The groups are shells around one centre, one inside the other: the same stretched ball of 5 dimensions in 8 sizes.
In the rows, zero is written as 128.
Some rows, each with its group after it:
[173 134 171 163 115 213 114 165 141]
mura
[138 161  98 101 114  90 100 141 138]
pefa
[164 121 164 141 152 180  95 161 139]
fen
[134 154  81 154  94 115 100 119 155]
Lobib
[182 131 131 153 111 148 164 147 155]
Lobib
[142 137 131  75 165  98  80 146 150]
nagib
[149 128 115 174 125 157  96 139 137]
vavu
[161 146 102 190  79 158 138 136 143]
Dotev
[154 131 123  94 157  95 111 142 154]
fen
[167 150 126  97 121 103 142 160 135]
mura
[153 156  97 155  87 128 128 143 132]
nagib
[170 126 115 164 119 140 145 138 153]
vuzi
[146 148  92 121 120  89 117 142 130]
fen
[169 141 140 145 118 157 126 174 108]
fen
[147 133 127 165 118 173  88 129 164]
pefa
[141 139 146  85 158 128  69 148 154]
mura
[145 144 112 141 110 139 101 121 177]
vuzi
[137 126 107 107 159  95  87 111 188]
Dotev
[176 151 128 144  90 147 157 158 137]
vavu
[171 127 137 200  99 202 130 137 162]
nagib
[129 138  96  83 157  68  80 117 173]
pefa
[149 132 113 130 145 114 100 148 127]
pefa
[146 127  94 144 126 112 114  95 207]
vavu
[164 110 149 152 159 167 103 147 150]
Dotev
[125 141 113 116 146 120  52 135 143]
mura
[167 142 130 172  99 172 128 159 123]
vuzi
[159 117 140 150 150 159 100 142 153]
vuzi
[164 150  92 143  88 107 160 126 167]
Dotev
[156 156  97 140  83 120 140 123 173]
Lobib
[161 146 125  99 132 104 126 163 123]
pefa
[167 125 145 185 112 202 116 138 166]
nagib
[154 146 121 157  98 160 113 133 162]
vuzi
[135 146  69 138 112  82 109 109 165]
nagib
[184 117 150 182 118 191 149 147 159]
Lobib
[174 133 156 153 125 180 122 178 110]
fen
[145 156  87 106 103  81 126 114 182]
Lobib
[163 138 108 184  85 163 140 116 184]
Dotev
[144 130  83 176 106 128 115  93 199]
mura
[172 124 172 135 155 178 104 188 100]
vavu
[143 161  71 113 102  62 130 131 139]
vavu

New rows. What belongs after each?
[179 144 157 158 101 190 137 181 109]
vavu
[166 114 154 157 145 182 107 141 168]
Dotev
[131 144  83 100 135  69  94 108 181]
vuzi
[157 153 147  98 127 138 102 172 120]
mura
[164 119 178 137 164 192  81 180 114]
mura
[152 141  97 184  88 151 124 120 165]
pefa
[149 153  77 135  99  85 136 130 143]
nagib
[158 151 117 133  98 135 129 132 170]
Dotev
[139 158 104 112 108 109  98 130 160]
pefa
[143 148 121  66 149  82  95 141 157]
vavu
[151 132 124 135 146 129  95 163 108]
mura
[132 141 112 111 140 114  72 125 166]
vuzi
[182 117 135 203 110 190 152 147 146]
vavu
[172 134 119 170  99 156 150 131 171]
fen
[130 158  85 117 104  96  95 110 179]
Dotev
[166 144 117 117 120 108 143 155 133]
fen
[129 140  61 130 125  65 103 100 176]
mura
[152 118 138  93 184 106  91 150 145]
mura
[178 107 158 182 141 199 126 147 159]
mura
[156 166 102 138  78 123 135 147 135]
mura
[133 154  65 125 101  73 113  99 186]
nagib
[152 146 131 134 109 155 104 132 173]
vavu
[136 153 108 119 116 118  86 132 155]
vuzi
[170 130 135 163 123 161 129 166 114]
pefa
[158 147 121 142 100 146 125 131 172]
nagib
[145 147 116  92 133  98 102 134 164]
fen
[164 155  86 155  79 110 160 138 139]
vavu
[160 158 118 137  92 137 129 155 130]
nagib
[170 151 102 152  85 123 163 143 143]
Dotev
[149 136 134 126 146 138  85 165 112]
nagib
[157 157 100  99 110  81 141 144 144]
Lobib
[137 165  80  88 109  59 114 130 150]
Lobib
[132 150 113  84 140  95  76 130 163]
nagib
[160 138  95 175  91 138 143 115 178]
fen
[174 142 119 156  93 145 160 136 165]
Dotev
[173 141 120 128 121 114 151 164 118]
Lobib
[134 135  72 120 138  65 105 106 174]
Lobib
[175 141 143 148 108 165 139 163 132]
vuzi
[154 124 159 115 167 155  78 166 127]
nagib
[178 119 171 201 119 237 115 164 134]
mura
[165 123 115 177 120 152 132 133 155]
fen
[129 133 106  90 161  86  71 112 187]
Lobib
[130 163  92  88 118  76  90 130 152]
Dotev
[142 138 122  87 162  93  83 155 126]
pefa
[162 140 165 102 144 156  97 174 127]
mura
[172 130 173 160 125 211 107 168 135]
Lobib
[179 124 151 149 132 166 139 159 143]
fen
